The rows of a group lie close to one hidden flat surface of 10 dimensions, which passes through zero. Surfaces can cross.
Some rows, each with its group after it:
[ -7 -12  -9 -27   8   8   7  -9  -8  -3   3  -5  24  14] => matud
[  2   8   3   7 -15  10   8   3  12   1   8 -16 -13   0] => Nogek
[  2 -30 -13  11 -16 -14 -22  14  -3  15   1   2   3 -16] => Nogek
[ -1 -24  24  11  20   9  35 -17 -17  -1   7  -5   9  28] => matud
[  7  -9   6 -24 -19  -9   1   0  20  14  -3   5  -9 -15] => Nogek
[ 13  -2 -12  -8  -6  -1   2  16  19  13  -7 -16 -15  -9] => Ruke
[-28 -13 -15  27   1   1  -5   6  -1 -14   5  15  22   6] => fibu
[ 19 -17 -22   4 -14   6  -7  -6   4  11 -23  17   2   1] => Ruke
[-17   9  16   9  -5 -18  26   8 -17 -17  -6  17  10  45] => Nogek
[  4   4  10 -19  12 -15  -6 -11  15  -3  15  11  11  -4] => fibu
[ -8 -11   0   7  -6   4  23   0   3   3  -9 -20  -3  -5] => fibu
[ -1   4 -15  12   4 -20  -5  -4   2  15 -13  10   9  10] => Ruke
[ -5   1  27 -12   2  -3  17 -15  16  -4  14   7  -4  -4] => Nogek
[ 34  -1   2  11   3  -5  18 -13 -10  13  11 -10 -10  20] => matud
[ -1 -20  -8  12  -4  21  17  -8 -18  -4 -19   5 -13 -17] => matud
[ -7  14  -5 -22  12  10   5  -3 -44   3   6   7  -6   9] => matud
[-16   0  -4  11  10  -6  -3  -5  -3  -6   0  14   6 -14] => fibu
[ -1  -9  -4   0   7 -15 -15  -5  30  -4   8  28  20  -8] => fibu
[  2 -26   1   3   2   7 -15   7  16   7  14  -7  10  -1] => fibu
[-18 -15  -3 -25  11   3  -4   9  31  23 -12 -10  -5 -33] => Nogek
[  5  15 -15  10  -3 -15  -9   8   0  10   3  -2 -11 -11] => matud
[ -9  -8   6   2   6   0  -3  -9  -3 -22  11  24  23  10] => Ruke
[  3 -11 -23  -2  -6 -12  13   1  24  12  13  -4  12  15] => matud
[ 17  -9   1   3   4  12 -24  -1 -14   8   5  -2 -14 -22] => matud
[-3  0 13 22  9 -6  8 -3 -9 -2 -1  8 -7  0] => fibu
[  6  -2  -1  13   3  -9  18  -3   3   0 -10  -4   7  19] => Nogek
[ 18  -5  -7 -14  -9 -10  10 -11  -3  10   0 -14   8   9] => Nogek
[ -2   7   7  19 -24   9  12   1   2 -22   3   6 -11   2] => matud
[ 29  16   3 -11  -2 -11 -12 -27 -29 -23  -6  20   5  -5] => matud
[ 27 -30  16  -5   6  35 -20  14  17  32 -10 -22 -28 -17] => fibu
[  2  17  18  -5   6   0   5   2  -4   3   5 -15 -16  -6] => Ruke
[  3   9   7  -8  -8  -9   4 -33   4   1   8 -21   0 -33] => Ruke
[ 14 -23  -8  20   5  -3   6   8 -16  25  -8  -1 -28 -17] => Ruke
[  5   4  -2  -2   4 -10   4   1  -3   2   4   2   1   5] => Ruke
[  4 -11   2  10  -3 -12   5 -12  26 -13   7  19  11  -5] => Nogek
[ 15 -16  12   4  28  -8  -2 -17   7  -7 -13  39   4 -14] => Nogek
[-16 -12   5  -4  -3  13   1   6  -1  -7  16  -9  16  19] => fibu
[ 11  -5  -6  -4  35 -20 -13   5 -27   9   7   6  12  10] => Ruke
[-13  21 -14 -19   0  23  -1   5   5  -6 -24   7 -11  -6] => fibu
[-15  16  17  -8 -14   0 -14  13   6   2  14   7 -21 -17] => Nogek
[ 14 -13 -14   8  14  12   7  -2   5  15 -44   6   2  15] => fibu
[ 19   1  -6 -12   0  -5 -13 -10   4   0   2  -1   2 -15] => Ruke
[  0 -16   1  23  -9  10  13   2  10  -6  17  35 -18   0] => matud
[ -2  -7  22   8  14  -4  16  -9  27   7  -6 -19  -1 -10] => Ruke

New rows, each followed by its group:
[  3   1 -23  -2 -15  -1   1  -6 -16 -11   1   6  13   4] => fibu
[ 12  17  -2  24 -13 -22  14   6  29   2  10  27 -22  11] => matud
[-11   2  -3  12  10  -1   9  -4   2  -4 -19  14  -6  -8] => fibu
[-32  15  16  12  39  24 -19  23   1  13 -21  13 -15   7] => fibu
[ 36   5  12  -2   8 -20  10  -9  -4   4  -6  20 -19  -2] => Ruke
[-21  15 -30 -16  -5  10 -18  15   2  -2  -1  -1  19  16] => fibu
[ -9   7  -6   3  -3  13 -15  16   8  11 -15  -7  -6  10] => Ruke
[  2 -10 -27   3  14  11  -6  -3 -10   6 -28   8  19  18] => fibu
[-21 -31 -14   3 -12  19  12  20  37 -13   0  -8  15   1] => Ruke
[-53  10   7  14   5  -2  -4  22   5 -12  -6 -10   7 -11] => matud
[ 25 -14 -15  26 -15 -24 -16   2 -20   9  19 -10   1  -4] => fibu
[-19   5   8  14  -1   5 -11 -10  -7   0   0  -1   7  -5] => Ruke
[-11   0   6  31 -10 -16  -9  23  -3  -5  -2  21  -6   8] => Nogek
[ 14 -22  -4   0   4 -19   1 -17  24  -1 -11  -4  28  -2] => matud
[  7   4   1  -1  -3   8 -15  -6   6   7 -12  -4  -1  -9] => Ruke
[ -3 -28 -18  21   0 -25  16  -2  15   6   9   7   6 -18] => Ruke
[-11  -6 -23  -5  -6  12  -1  -3  -3  -5  -4  -1  10 -13] => fibu
[-17  -6   2   4  -4  11  15  -3   1  -3  -6  -6   8  14] => Ruke
[  4  -6 -10  12  -5   9 -22  12   1   2   0  13   0   4] => fibu
[  8  25 -17  16   2   7 -20  11   3   6   2 -14 -15 -11] => Nogek
[ 16   4 -13  -8  -9 -11  -9 -16  19   1  -7  10  11 -10] => Ruke
[ -1 -19 -11   6   9   2  16  -7  -6   9  13 -10  11  12] => matud
[  0  -5  23  12  14   3 -17   0   1  -9  12  10  -3 -14] => Ruke
[ -2  13   9  -3 -14  11  14  -8 -21  -2  -4  -1 -12  11] => Ruke
[  8  -9  -1 -30   4  12   9  -8  -5  -6 -16  30  -2   1] => matud
[ -2  -4 -18 -24  -4  -1   3 -11   6  -2   2 -10  17 -12] => fibu
[ -9 -47 -35  13   2 -13  25   1 -22  15  12  -7  11  -4] => Ruke
[  0   6  23  10  -5  -5  21   1 -13  -3   6 -10 -14   5] => fibu
[ -4  -5  10  -5  11  -1   6   1 -19   6  -7  -2   0   9] => Nogek
[ 22  42  -9  -7  23 -13 -11  -7   7  -3 -13  20 -10  -4] => Nogek
[  6   4  15  -2  10  -2  -6  -2   1  -3  11  -6  -9 -16] => Ruke
[ 13  -5  14 -15   0  11   0  -6  18 -21   0  11   8   3] => Ruke
[16 -7 19  4  2 -2 -8  3 -1  4 11  0 -6  7] => fibu
[-12 -15  -3   1 -20  18   5  -4   8 -29  11  33   7   0] => matud
[  6 -14 -14  -2  -8   1  31  -3 -25  10  -8  -2  -8  14] => Ruke
[  5 -14  29  25  22   7 -20   8  32   9 -10  -7 -16 -25] => Ruke
[-17   6   1  25  -9 -36  18 -33  -3   6  15   2   4 -26] => Ruke
[ -6 -22 -24   8  13  -1 -31  30  20   8   9  -4  11 -16] => Ruke
[ -2  -6  -1   9  14  -3  14   0   7  10 -20  -3   1   7] => fibu
[ 13 -12 -21  -7  19   9  -7 -11   2  10 -31  12  12  -2] => fibu
[  1   7  -8  14  -7 -10 -14  -4  15  13  -6   0  -9 -20] => Ruke
[-14   4  13  21 -11  11 -13 -15   5   7   1  -6  -8 -27] => Ruke
[-24   9 -19  14 -13  -8   2  16  -1   5  -2   8   3  15] => Ruke
[-15   9   6 -26   6  -2   5  -1  -2  -7  -4   7  13  15] => matud
[-21  -4 -11 -10 -24  35  -9 -11   9  -5  -6 -25  17  -4] => Ruke
[ 26  20  15 -20 -20   3   1 -12 -16   2  13  -8 -21   5] => Nogek
[ 11   8  10 -11  21 -18  13  27   0  -7  12   6 -11  20] => Ruke
[  1   2   6  -3   3   0  -5   5  -1  10   5 -14  -9  -6] => fibu
[-37  23 -17   1   0  -5 -24  -6  -9  15   9 -31  22 -10] => Ruke
[ -9  13  -3  31  17   5  -8  14   0  -5  -8   4 -11   0] => Nogek
[ -6  22   9 -10  -7 -19  26  -3  13 -12  11  -5  -4   4] => Ruke
[  8  17 -17  27  25 -40  14  -9  -9  14 -34  12   6  12] => fibu
[  9  10  -1  -3  -2 -25  28  -5 -10  -5   7  16  -7  12] => Ruke
[ 25   4   3 -37   0 -14 -16 -21 -18  10  15   7   1 -18] => Nogek
[ -7   2 -16 -16  -2   3  15 -13  13  -7 -20   8  11  -9] => fibu
[-33   0 -23  15   2 -15 -17  27   8  -6  24   6  17   2] => Ruke
[  9   4  26  -7   5   3  13   0  -9   2   1  -6 -10  20] => fibu
[ -2 -26   9  11  -7  21 -10 -19  12 -17  -2  17  13 -15] => Ruke
[ -7 -11  -7 -12   3   8  -3 -15  -9 -10  10  -5  12 -21] => fibu
[ -7  28   1 -14  -4 -12 -13 -18   7  -2  15 -20  10 -23] => Ruke
[-11  27  -3   7 -41   7 -10 -25   3  -5  -8  17  -3 -12] => Ruke
[-33  14  19  18 -11  -1  15  -5  12  -4   5  -9  -9  -7] => Ruke
